Every row belongs to one group in each of 4 separate groupings. Each group adds its own fixed numbers to the row, and there is some noise. The rows also spread widely along 10 directions, which tell nothing about the answers.
In the rows, 128 means zero.
Some rows, each with its group in each grouping after it:
[134 130 107 118 198  73 118 189 182 168 126 109 145  69 156 150 102  88
 140 136 149 170 106 155 149  96] : K988 (2) K543 X
[132 143  80 158 192 101 103 148 165  79  80 101 101 117 134 152 154 155
 153  99  89 127 180 166  91 138] : K960 (1) K359 X
[133 134 106 164 179  90 108 174 155 126 135 123 144 132 140 120 169 170
 121 143 139 122 100 209 135 110] : K284 (1) K886 Y
[162 101 192 102  77 141 126  80  82 105 127 191 166 143 140 108  99 105
 118  86 159 132 112 130 129 159] : K187 (0) K538 K
[108  77 145 133 153 121 112 103  94  92 128 174 149 159 135 110 126 163
 116 151 117 131 115 127 103 163] : K988 (3) K151 Y
[153 128 118 142 166 149 109 140 109  99  97 179 138 133 120 175 128 106
 184  83 127 141 205 133 133 153] : K223 (2) K359 K
[119 142 157 133 112 146 103 134 134 138 100 107 141 104 132 128 147 126
  96 128 107 104  94 134 132 121] : K377 (0) K886 K
[110 126 114 125 143 102 124 134 157 107 115 114 149 118 133 135 119 135
 115 129 141 133 114 155 144 128] : K187 (3) K543 K
[130 123  67 137 161 162 157 122 152 109 131 112 146 147  99 147 146 136
 136 129 161 119 155 132 169 119] : K223 (0) K538 K
[ 76 123 113 120 142 126  91 121 138 129  80  87 132  90 112 152 134 129
 112 163  72 123 100  97 127 146] : K960 (2) K33 K
[108 109 134 112 122 128 101 132 164 129 119  76 143 104 158 110 126 136
  94 150 111 122  66 126 135 131] : K377 (2) K151 X
[142 129 160 130 103 181 135 110  85 149 152 149 157 125 111 130 120  97
 160 148 147 113 115  95 149 120] : K284 (3) K33 Y
[127 120 115 139 141 143 121 142 153  89 106  95 138 141 140 146 151 138
 136 137 111 135 148 136 159 133] : K187 (2) K543 Y
[ 95  94  85 141 199 158 152 144  93 150 141 164 119 150  87 146 143 129
 133 175 123 139 128 122 162 129] : K284 (0) K886 K
[ 89 152  97 134 146 133 149 159 119 209 131 103  98 159 109 142 152 116
 112 156 131 139  76 118 177  88] : K187 (2) K359 X
[133 174 121 140  88 118 142 124 158 106 111  98 124 125 130 125 136 137
 123  72 174 108 159 165 124 102] : K187 (1) K543 K
[135 129 136 171 144 159 103 178 125 127 109 125 129 180 149 136 209 150
 139 114 120 119 122 179 167 129] : K187 (2) K359 K
[146 119 150 118 134 104  96 138 155 145 133 105 190  78 131 129 109 102
 125 150 145 143  64 154 156 109] : K284 (1) K538 Y
[143 107 126 134 164 134 108 136 127 133 136 152 159 120 135 132 131 110
 159 130 139 136 135 135 127 131] : K223 (3) K538 X
[144 144 120 121 133 119 145 138 164 160 153 103 149 101 141 110  96 127
 115 133 192  96  93 151 117  76] : K988 (3) K359 Y
[143 139 160 100 133 128 120 160 127 152 151 102 133  90 174 129 120  96
 138 147  95 140 103  92 113 140] : K284 (3) K151 Y
[103 111 115 151 167 132 127 118  93 125 106 173 121 174 111 140 152 145
 126 134 113 135 123 143 147 135] : K187 (0) K359 X
[159 148 122  83  90  99 159 114 145 106 141 116 128 101 149 123  61  98
 114  80 168 124 143 122 109 133] : K187 (3) K886 K
[121 116 154 122 133  87 117 118 111 144 144 169 121 101 141  95 106 141
 113 133 134 118  86 149  66 130] : K284 (3) K886 X
[112 166  78 118 134 140 147 100 175 129  99  66 122  84  94 163 108 111
 121 139 130 118 116 105 141  91] : K284 (0) K359 X
[122 120 152 140 130 116 126 108 113 153 137 190 149 102 121 102  92 117
 141 102 188 111 126 159  98 106] : K377 (3) K543 X
[165 110 132  91 133 146 164 152 163 138 173  89 114  75 180  94  79  85
 146 140 169 107 147  97  76 100] : K988 (3) K543 X
[107 138 116 136 162 132 103 158 125 127  95  96 107 122 133 157 156 124
 124 149  47 141 130 104 127 147] : K377 (3) K886 X
[ 99  95 121 122 130 177 141  82 120  98 126 122 146 116  91 134 110 119
 137 144 137 107 144  85 121 136] : K988 (3) K151 K
[111 114 140 138 149 105 100 127 100 126  96 172 156 153 114 151 150 131
 117 111 126 170  96 155 160 155] : K988 (2) K538 K
[151  67 142 140 143 118  89 110 161  72 133 163 198 112 147  90 126 164
 135 114 185  92 117 197 100 144] : K223 (3) K538 K
[126 138 107 146 157 168 115 153 165 114 101  90 161 102 112 164 150 110
 149 147 125 130 143 130 182 109] : K223 (0) K543 K
[115 119 157 114 189 108 120 164  78 204 129 207 134  91 128 148  90  74
 143 129 129 158 106 117 118 118] : K988 (0) K359 K

New rows, each followed by its group in each grouping:
[137 171 139 148 101 147 119 126 153 119 104  95 129 125 131 131 173 137
 126 123 132 121 110 153 148 104] : K284 (0) K543 X
[105 150 122 127 153 117 106 149 174 138  97  44 135 102 144 144 171 145
  90 169  85 129  81 124 137 106] : K988 (0) K538 Y
[142 124 135 116 150 134 104 157 152 107 106 104 166 102 157 151 129  97
 124 120 100 147 112 130 170 153] : K377 (0) K151 K
[128  96 165 141 152 144  81 163 129 179 131 132 168  88 136 109 125 100
 133 176 130 114  63 133 135  94] : K223 (1) K359 X
[ 87 144 132 140 123 158 123 107 118 146 112 104 134 133 101 145 160 128
 128 127 119 112 121 112 136 117] : K187 (3) K538 K
[115 113 103 121 141 114 117 102 138  76  91 110 128 140 119 145 125 146
 107 134  97 135 118 113 114 150] : K988 (3) K359 X
[135 108 110 124 115 157 147 109 124  75 123 138 146 158 119 125 124 136
 120 112 153 114 156 137 144 150] : K377 (3) K543 K
[113 147 184 132  79 138  79 103 130 132  84 118 144  86 127 127 129 115
 123 126 119 119 105 115 113 117] : K223 (2) K543 X
[124 127  92 106 142 123 138 114 148 117 112 103 131 128 127 143 123 124
 105 147 111 148 110 100 144 134] : K223 (0) K538 X
[189 139 166 139 124 183 136 173  90 128 145 151 136 160 169 135 152  92
 174 101 131 131 185 124 149 137] : K377 (3) K543 Y
[207 108 127  88 130 132 155 164 150  91 157 105 128 126 201 106 101 109
 126 127 143 136 148 122 126 141] : K960 (0) K543 Y
[120 139 157 123 106 115 126 113 129 136 120 132 112 111 148 108 139 143
 101 131 126 119  97 134  94 125] : K284 (0) K543 X
[118  80 145 137 148 159  90 131 115 134 125 154 184 105 116 127 119 114
 148 163 145 115  99 130 161 135] : K223 (2) K33 K
[145 137 144 123 136 104 117 143 115  99 122 158 135 133 158 138 135 127
 137 104 122 153 137 152 110 160] : K284 (3) K543 K
[121 111 134 129 128 180  96 133 181 104  90  50 149  74 133 141 135 101
 142 155  96 112 134 103 154 115] : K377 (2) K543 X
[ 81 168 123 134 122 138 131  92  99 130  93 133 106 142 105 145 143 155
 113 132  86 122 140  88 106 133] : K223 (0) K151 Y
[138 108  98 151 150 195 135 166 162 110 161  81 142 149 150 107 180 153
 145 154 151  85 142 140 144 119] : K223 (3) K151 K
[163 163  95 111 184  75 149 201 124 146 136 138  81 134 184 140 139 122
 122  89 108 161 146 154 107 148] : K960 (0) K886 K
[125 127 133 118  88 148 132  94 156 130 121  91 161  97 112 122  95  95
 129 132 172 107 100 115 165 102] : K187 (2) K33 X
[190 106 193 147 130 143 108 129 118 142 152 202 195 101 144 102 103 108
 158 113 208 107  95 192 138 101] : K284 (0) K359 Y
[110 157 139 135 145 123 123 117  88 133  95 156 127 140 113 157 136 126
 126 128 102 145 129 107 136 140] : K988 (0) K33 Y
[169 140 162 129  86 138 139 107 129  95 121 157 124 128 164  96 119 129
 128  64 171  98 160 155  87 129] : K377 (0) K543 X
[111 133 103 157 179 136 101 148 168  99 105  88 134 115 140 149 166 132
 162 126  93 125 156 141 132 133] : K187 (3) K151 X
[131 132 135 149 141 114 114 135 108 132 117 180 157 149 123 132 133 124
 135 102 157 146 118 175 155 127] : K377 (3) K543 X
[ 80 125 122 130 148 114 113  92  84 149 105 169 136 125  79 150 112 130
 130 141 109 140 139  99 105 128] : K223 (1) K538 Y
[151 113 118 147 153 156 128 157 118  68 115 125 113 192 162 144 184 135
 153 126  85 150 176 130 153 169] : K187 (3) K543 X
[115 157 149 132  82 117 122 106 115 142 113 125 130 135 122 109 126 156
  83 110 147  93  91 147 106 105] : K377 (1) K359 Y
[113  82  59  91 194  72 135 132 193 111 140  81 137  75 140 114  65 123
 110 161 137 144 100 130 113 128] : K960 (1) K151 X
[166 108 184 111 105 131  98 100 112 105 124 177 186  80 134 128  58  83
 157 115 159 134 148 115 113 132] : K223 (3) K543 Y
[122 128 151 139 117 135 120 122  93 147 127 166 150 143 119 125 128 111
 124 121 148 140 105 140 152 123] : K377 (3) K543 X
[ 84  97 140 142 153 142 102 146 127 148 107 123 144 120 117 137 148 125
 129 162 118 129 108 135 157 121] : K187 (2) K543 K
[107 129 110 165 154 146 121 138 165 137 125 108 146 117 117 117 154 149
 132 136 158  93 124 170 129  91] : K377 (3) K543 X
[155 109 145 125 133 148 114 126 106 120 130 157 146 137 141 129 116 111
 149 131 127 127 125 113 125 143] : K223 (3) K359 X
[144 100 114 132 170 131  96 153 166  73 115  98 163 113 167 135 141 124
 145 127  98 135 131 147 140 160] : K377 (3) K151 X
[130 129 112 126 131 113 132 141 130 100 118 133 128 143 138 125 133 142
 115 100 143 125 148 159 123 140] : K377 (1) K543 K
[172 137 119  86 156 134 145 148 166 132 127  88 157  56 144 167  57  53
 151 135 135 148 140  84 155 104] : K988 (0) K359 Y
[123 115 136 121 129 140 113 121 103 136 113 127 172 135  97 153 121 100
 117 143 113 158 101 113 185 134] : K377 (1) K538 Y
[126 110 143 130 140 144  91 127 187  70 120  55 142  74 177 108 152 163
 134 158  81  83 127 123  63 147] : K284 (3) K151 Y
[176 142 134 110 132 126 114 165 132 104 114 111 147 125 175 158 121  93
 144 107  99 156 144 116 169 162] : K377 (2) K33 Y
[ 92 158 134 186 134 168 121 119 129 149 100 118  92 148 121 122 199 170
 130 122 121  73 132 153 100  88] : K187 (0) K359 X
[ 84  81  91 148 168 141 116 118  99  94 100 141 134 178  91 148 148 168
 109 169  83 126 123 127 151 150] : K377 (1) K359 Y
[120 102 143 129 132 155 121 150 145 146 132 100 155  97 122 118 125 108
 123 160 157 112 103 130 140  96] : K988 (1) K543 K
[124 114 122 137 133 169 132 146 128 123 123 112 130 150 138 130 152 136
 130 148 124 120 146 123 154 123] : K377 (2) K543 Y
[186  75 129 103 122 161 119 111 134  57 128 139 161 122 152 125  88 104
 151 130 132 124 144 103 124 165] : K223 (3) K359 X
[151 102 128 151 137 143 136 134 106 109 134 166 124 196 150 106 159 150
 121 118 149 116 112 165 152 139] : K187 (0) K359 X
[ 69 150  88 134 193 125 183 138  71 227 152 180  71 149 103 138 133 133
 131 134 130 126 159 103  97 101] : K377 (0) K538 Y
[ 62 141 125 169 168 115 117 137 118 196 129 137 116 123 114 108 156 148
 135 138 142 108  97 158 106  84] : K187 (1) K151 X
[144  87 112 117 171 131 128 111 167 124 134 124 163  50 128 115  67  93
 157 146 166 105 128 124 118 112] : K960 (0) K33 X
[139 139  70 137 141  84 152 131 159  70 127 120 142 187 140 134 136 171
 105 108 164 146 136 186 169 133] : K187 (3) K543 Y
[114 109 146 134 143 152 131 116 126 146 145 136 103  95 164  82 127 146
 135 139 129  75 148 107  37 121] : K223 (0) K151 X
[125 115 145 121 121 138 144 103 108 149 140 170 141 116 126 108 113 121
 117 102 170 101 126 137 106 124] : K377 (0) K538 K
[ 51 165  50 125 182  61 148 110 143 161  96 107 102 125  71 166 121 139
  96 135 117 166 110 122 129 103] : K988 (1) K538 X
[143 150  69 105 135 138 163 137 148  93 110  84 106 130 127 163 117 107
 134 105 130 156 181 106 156 139] : K960 (2) K543 K
[110 137 180 175 112 179  95  92  85 177 107 163 143 130  89 119 165 122
 157 116 155 104 106 144 125  95] : K960 (2) K538 X
[130 162 112 157 154 136 139 182 102 175 141 134  70 178 158 115 191 151
 134 123 117 109 139 139  92 111] : K223 (1) K359 X
[104 166 145 126 148  83 107 156 133 172 107 133 115  94 154 143 128 124
 124  98 115 123 114 146  84 121] : K187 (3) K359 K
[ 82 109  88 151 139 127 126 111 155 116 119 106 126 135 101 104 144 172
 104 168 150  98 111 144 119  99] : K223 (1) K543 X
[156 150 151 153 180  89  84 178 135 138 116 147 125 106 183 126 153 149
 153  98 107 120 133 187  73 129] : K960 (3) K359 Y
[124 148 143 153 156 151 100 204 121 179 128 112 102 118 167 128 192 132
 141 142  94 113 128 132 105 119] : K223 (2) K886 K
[ 96 115  92 136 166 133 152  97 131 140 123 127 130 116  78 135 112 122
 141 138 155 123 144 119 119  99] : K988 (1) K538 X
[ 82  85 139 155 120 190 121  92  75 149 121 159 165 153  41 135 141 107
 131 198 137 135  75 109 200 106] : K284 (1) K543 X
[ 68 146 106 156 120 171 128  99 110 133  97 101 107 154  82 138 171 144
 119 137  97 109 131 103 135 117] : K377 (1) K151 X
[158 103 133  99 124 127 149 132 128 161 173 144 165 130 153  95  98 121
  98 152 183 127  73 132 150 114] : K223 (0) K538 Y
[107 145 132 136 111 152 131  52 110 113  83 155 149 117  71 151 109 116
 134  87 143 123 153 118 133 122] : K377 (0) K538 X
[164 139  99  98 173 101 140 182 126 113 114 141 120 137 171 164 115  98
 121  93  99 167 143 133 154 161] : K377 (0) K359 K
[126 146 146 118 138 117 130 157 171 175 132  87 115  74 176 110 124 106
 121 139 139 111 105 133 108  86] : K187 (0) K543 X
[ 84 197  63 148 129  88 150 114 140 150 106 110 123 160  86 148 137 147
  98  90 161 145 108 164 167  98] : K377 (1) K151 X
[113 153  78 148 166 146 122 164 184 101 102  36 127 108 121 165 177 141
 142 168  89 131 145 131 159 105] : K284 (1) K543 Y
[ 95 156  69 140 146 104 146  98 175 105 104  87 130 139  98 154 140 152
 122 105 144 129 136 154 143 113] : K187 (3) K538 X
[ 59 143 149 158  78 138  81  95 145 126  80  97 174 128  85 119 174 176
  66 150 135  96  41 170 162 106] : K377 (3) K543 K
[135 122 158 126 126 149 118 143  82 134 133 159 138 149 147 130 134 116
 138 149 109 138 138 102 127 143] : K223 (3) K543 Y
[ 92 201 105 145 139 115 143 130 110 137  81 105  82 179 127 173 196 157
 114 106  66 150 153 113 131 139] : K187 (0) K538 Y
[119 124 118 118 140 119 144 132 111 144 135 127 121 165 139 133 141 134
 121 127 120 147 124 126 145 136] : K187 (2) K538 Y
[135  99 167 132 114 151 113 110  97  97 110 179 148 134 138 113 130 135
 124 121 134 112 140 128 103 149] : K223 (0) K543 K
[ 97 132 132 144 135 135  89 137 166 151 111  87 157  84 125 125 137 126
 118 172 124 113  82 133 135  95] : K223 (3) K543 X
[136 125  59 141 195 128 164 138 142 130 145 155 112 123 114 133 111 131
 155 126 170 118 183 140 122 101] : K223 (0) K886 X
[127 175  76 135 140 101 149 161 162 151 135  76 112 150 131 132 175 141
 108 129 143 144  89 165 154 105] : K284 (1) K538 X
[119 115 170 153 106 149  60 118 163 133 101  89 181  95 135 108 170 141
 115 152 127 100  53 161 138 104] : K223 (2) K538 X
[147 136 201 134 108 137  75 154 103 103  83 126 139 141 175 149 168 116
 134 115  62 156 129 122 145 159] : K187 (2) K543 Y
[121 142 163 145 129 128  85 170 121 147 110 101 159 139 142 142 168 127
 110 160  82 142  66 143 177 121] : K187 (3) K886 Y
[109 212 155 165 100 126 109 147 103 187  89 116  83 146 135 132 195 135
 123  93 117 130 117 146 114  96] : K960 (2) K543 X
[ 72 194 122 123 136  31 115 138 174 169  99  98  95  88 154 126 129 154
  85 106 126 131  86 169  78  96] : K187 (3) K543 X
[139 167 143  82  83 119 129 139 137 137 118  68 130  92 151 142  95  92
  98 144 106 145 110  71 133 116] : K223 (1) K543 Y
[103 163 123 124 101  75 145 107  74 150 112 190 141 203  92 147 121 143
  76 113 173 185  70 154 193 122] : K988 (2) K543 Y
[142  84 132 124 154 123 145 130 118 135 161 181 142 126 139  97 109 121
 131 152 174 132  98 153 131 123] : K284 (0) K543 X
[112 132 144 139 105  63 129  99 147 157 139 180 148 119 131  74  93 157
 101  86 238 106  78 218 105  85] : K187 (2) K543 X
[162 142 150 144 154 178 109 188 107  97 101  78  93 141 173 162 190 104
 174 137  29 142 207  83 115 159] : K960 (1) K543 Y
[138 107 135 167 192 125 103 149 119 131 113 190 141 131 140 122 144 141
 157 102 139 114 139 188 114 128] : K377 (0) K359 X
[ 81 125  98 145 118 181 145  77 115 112 104  97 124 148  64 145 133 119
 136 140 126 119 146  87 164 113] : K187 (1) K151 X
[101 121 142 154 137 147  94 126 108 101  81 113 130 156 113 151 169 147
 124 146  68 125 127 119 139 138] : K187 (1) K359 Y
[115 113 126 178 154 197 103  98 108  69  82 139 144 147  96 155 178 142
 169 111 101 111 185 129 138 153] : K960 (0) K151 K
[ 92 117 163 154 166 112  76 148  98 155  98 176 124 122 132 135 168 135
 142 147  86 153 100 151 116 141] : K284 (2) K543 X
[143  88 122 102 154 125 133 118 126  90 119 146 159 131 134 149 103 103
 128 118 121 157 139 120 160 164] : K187 (0) K538 K
[131 118 112  90 164 120 165 146 132 178 154 118 108 103 154 126  98  86
 130 139 130 141 124  94 122 119] : K187 (0) K538 X
[146 115 136 112 148 100 119 126 168 116 140 126 157  56 165 107  92 130
 132 139 153  99 109 146  90 119] : K284 (0) K33 Y
[100 174 172 101 119  52 105 153 135 219 134 132 136  67 172 109  87 116
  89 111 143 134  50 145  93 101] : K377 (2) K151 Y
[ 96 104 152 165 147 134  94 103 107 135  99 184 172 124  91 124 131 129
 126 133 152 124  98 170 157 112] : K377 (0) K543 X
[122 135 124 135 132 138 115 139 179 114 132  82 139  90 159 107 146 151
 127 106 143  75 133 155  93 119] : K377 (3) K151 K
